The rows are grouped in 2 different ways at once. Each group adds its own fixed numbers to the row, and there is some noise. The rows also spread widely along 3 directions, which tell nothing about the answers.
In the rows, zero is written as 128.
Some rows, each with its group in each grouping after it:
[134 144 98 165 126 124 146 117 121 111 160 126 106 126 127 132 96 145 123 104 95 148]	q_750 A
[125 152 90 149 128 116 138 139 100 116 152 136 95 125 122 128 88 156 118 100 108 132]	q_750 C
[138 123 109 159 153 113 138 123 127 81 141 137 115 139 107 128 87 157 131 109 80 151]	q_932 N
[145 122 126 157 149 120 145 132 145 82 150 118 100 150 124 136 106 138 140 89 78 157]	q_258 Y
[178 113 106 177 110 112 144 126 144 86 142 135 126 149 133 118 119 139 149 86 93 153]	q_932 C
[130 157 126 153 110 133 133 144 121 108 140 118 110 153 150 126 124 145 137 94 113 159]	q_123 Y
[119 144 112 147 138 114 128 161 114 101 140 120 93 146 114 134 99 146 113 96 102 143]	q_626 J
[128 127 122 161 143 106 136 150 135 89 141 126 92 159 120 134 110 151 113 99 89 152]	q_123 J
[157 148 104 168 112 122 147 131 133 114 145 127 119 138 132 129 127 129 136 91 98 154]	q_851 A
[126 147 98 156 124 125 150 151 110 95 143 125 104 142 117 129 97 146 125 88 97 144]	q_626 W
[134 156 109 158 138 119 139 143 119 111 140 132 104 143 120 134 112 137 130 99 98 152]	q_851 N
[111 163 121 147 146 114 150 154 125 97 146 134 88 151 114 129 101 140 131 94 104 139]	q_258 W
[134 149 102 156 130 119 136 154 111 106 138 132 108 148 119 130 121 137 120 94 99 135]	q_851 J
[140 141 99 151 139 125 135 139 102 94 156 132 117 143 105 133 99 140 130 103 90 123]	q_258 J
[126 135 107 148 143 125 142 132 120 98 152 121 94 132 128 132 88 156 120 96 89 147]	q_750 Y
[151 142 112 162 132 120 138 141 127 94 153 129 110 156 120 130 121 131 140 94 95 142]	q_258 J
[133 157 105 154 108 149 134 134 106 115 155 123 116 134 150 121 115 143 142 95 111 147]	q_750 Y
[109 166 108 129 146 96 133 164 112 120 134 139 77 136 112 128 95 151 108 96 114 132]	q_851 C
[142 110 108 166 145 104 139 138 132 85 140 128 99 153 112 138 102 152 112 100 71 148]	q_123 J

New rows, each followed by its group in each grouping:
[148 143 96 171 115 135 141 141 115 106 156 131 113 141 130 123 119 137 133 96 100 143]	q_750 J
[139 154 96 164 117 124 151 150 120 105 137 141 108 149 127 129 121 133 135 85 98 144]	q_851 W
[119 172 105 143 128 118 124 166 99 121 136 140 100 147 123 127 120 138 118 99 118 130]	q_851 J
[124 145 108 163 133 118 136 148 118 104 153 133 97 144 126 131 110 146 121 98 99 144]	q_750 J
[171 121 72 162 107 133 139 129 91 96 152 119 134 128 113 126 87 146 137 90 85 132]	q_626 C
[140 155 106 166 104 133 145 143 116 96 140 142 125 149 140 115 121 139 147 94 110 139]	q_932 W
[121 136 119 162 152 100 150 127 149 101 151 125 80 133 120 136 95 148 111 100 87 161]	q_750 A
[133 147 109 151 121 125 127 148 109 99 137 137 119 144 124 118 113 146 130 102 110 134]	q_932 J
[156 145 111 171 109 138 133 127 120 99 145 133 136 147 130 119 120 136 160 103 105 157]	q_932 N
[142 157 110 161 103 117 134 150 112 117 145 127 112 150 143 121 117 146 136 95 120 145]	q_123 C
[178 86 84 180 123 128 143 125 128 73 149 117 128 146 108 139 107 138 133 88 54 149]	q_626 J
[137 165 104 145 114 139 132 146 105 116 140 128 116 139 141 125 123 137 139 93 109 142]	q_851 Y
[130 161 106 165 110 132 135 152 109 117 154 132 107 146 140 122 124 138 135 96 116 143]	q_750 J
[130 141 105 160 138 123 141 136 113 98 148 117 110 139 110 137 91 149 127 101 89 154]	q_626 N
[138 153 98 159 115 123 140 141 103 117 157 132 104 130 134 122 100 147 133 94 114 136]	q_750 C
[125 153 114 146 121 134 132 143 106 104 142 122 113 145 140 129 107 151 126 103 105 148]	q_123 Y
[168 157 90 165 91 128 137 148 107 118 144 134 129 143 138 121 130 128 151 83 112 141]	q_851 C
[129 152 103 172 128 131 144 129 114 110 157 128 112 134 123 129 104 142 139 104 98 156]	q_750 N
[123 157 119 139 135 123 134 153 124 108 134 128 95 143 134 130 117 140 128 93 107 151]	q_851 Y
[125 157 114 139 141 132 132 138 108 103 151 122 109 139 121 130 101 143 134 99 100 140]	q_258 Y
[139 150 91 165 116 131 143 119 106 116 159 123 119 122 129 130 99 142 123 104 100 138]	q_750 A
[134 144 113 155 123 119 127 150 119 98 137 141 112 149 125 119 115 146 128 101 110 136]	q_932 J
[122 142 112 144 138 114 125 150 112 98 135 142 103 142 115 122 102 154 116 109 106 133]	q_932 J
[102 161 143 157 153 97 137 152 143 106 136 124 75 161 126 136 108 152 121 106 109 172]	q_123 N
[131 159 113 168 118 132 138 137 107 110 146 124 120 152 134 126 117 145 140 105 108 160]	q_123 N
[136 148 102 149 121 124 135 125 107 106 143 136 125 126 123 123 97 149 125 111 104 133]	q_932 A
[149 131 92 157 134 114 147 125 125 104 144 130 116 131 114 136 102 143 116 100 79 143]	q_851 A
[125 146 118 146 127 127 134 149 122 101 141 112 101 143 130 130 105 148 130 90 103 157]	q_626 Y
[163 150 116 178 121 138 147 124 126 97 160 124 131 156 128 129 123 124 165 94 94 160]	q_258 N
[116 138 124 145 145 106 125 154 127 95 134 141 93 148 118 124 107 152 118 99 108 139]	q_932 J
[132 183 101 154 98 129 134 153 92 133 154 132 109 134 147 114 113 136 141 92 136 138]	q_750 C
[133 162 115 153 129 126 135 152 109 105 154 130 109 152 122 127 118 131 136 98 112 131]	q_258 J
[127 151 104 161 114 122 147 148 112 102 141 131 110 156 134 127 111 147 127 95 100 147]	q_123 W
[155 114 89 176 129 123 155 105 132 94 161 124 118 125 117 137 90 149 122 102 67 150]	q_750 A
[161 134 125 180 122 121 144 144 144 93 155 124 115 164 129 127 135 119 153 84 91 157]	q_258 J
[145 149 97 151 121 112 138 151 109 113 144 136 107 137 124 125 109 142 129 89 106 136]	q_851 C
[140 128 97 167 133 122 141 137 122 95 157 130 103 142 121 133 105 147 121 98 87 142]	q_750 J
[139 139 105 171 113 125 155 143 121 95 144 130 113 156 133 128 116 145 133 90 92 151]	q_123 W
[150 144 105 171 105 127 150 141 126 89 140 139 126 150 138 115 123 137 149 87 102 153]	q_932 W
[103 154 121 142 147 119 134 145 124 106 149 123 79 134 130 131 93 154 119 99 104 151]	q_750 Y
[144 157 117 161 128 120 143 130 127 110 156 124 118 141 126 130 112 129 139 98 104 144]	q_258 A
[144 147 95 169 112 136 138 142 106 109 156 130 115 140 133 125 117 138 135 96 105 141]	q_750 J
[140 169 95 160 97 136 139 145 93 126 157 134 116 130 142 119 113 138 144 95 125 136]	q_750 C
[161 144 103 180 91 136 150 138 128 91 143 140 136 153 147 111 134 131 160 82 104 152]	q_932 W
[141 154 104 156 129 126 143 123 114 107 155 125 120 136 116 133 104 135 133 102 98 137]	q_258 A
[116 147 109 148 139 113 128 157 111 102 143 122 94 145 113 133 97 148 113 98 102 139]	q_626 J
[144 135 116 164 130 122 139 129 130 91 142 133 120 145 122 122 108 144 142 104 96 158]	q_932 N
[145 131 112 162 121 119 129 142 122 94 141 136 120 147 124 120 118 142 132 98 100 142]	q_932 J
[130 147 110 157 118 121 146 146 125 92 136 144 113 149 132 114 111 144 135 92 106 145]	q_932 W
[133 165 119 155 102 130 120 157 107 113 137 138 124 152 139 111 132 135 140 99 130 137]	q_932 J
[154 122 96 168 122 123 146 116 116 97 148 122 126 135 123 135 97 151 116 105 76 146]	q_123 A
[121 176 108 151 110 132 122 166 91 120 146 121 112 143 128 123 118 135 128 98 123 134]	q_626 J
[124 168 113 155 111 128 126 157 97 118 142 127 111 155 136 124 122 143 126 102 119 139]	q_123 J
[151 148 91 161 131 140 141 119 92 98 161 128 134 138 105 131 93 140 148 108 88 134]	q_258 N
[134 152 121 158 129 124 130 136 120 101 141 136 119 147 126 120 111 144 143 106 109 154]	q_932 N
[152 128 72 166 119 141 138 124 87 97 159 132 127 129 118 126 97 148 124 103 81 128]	q_750 J
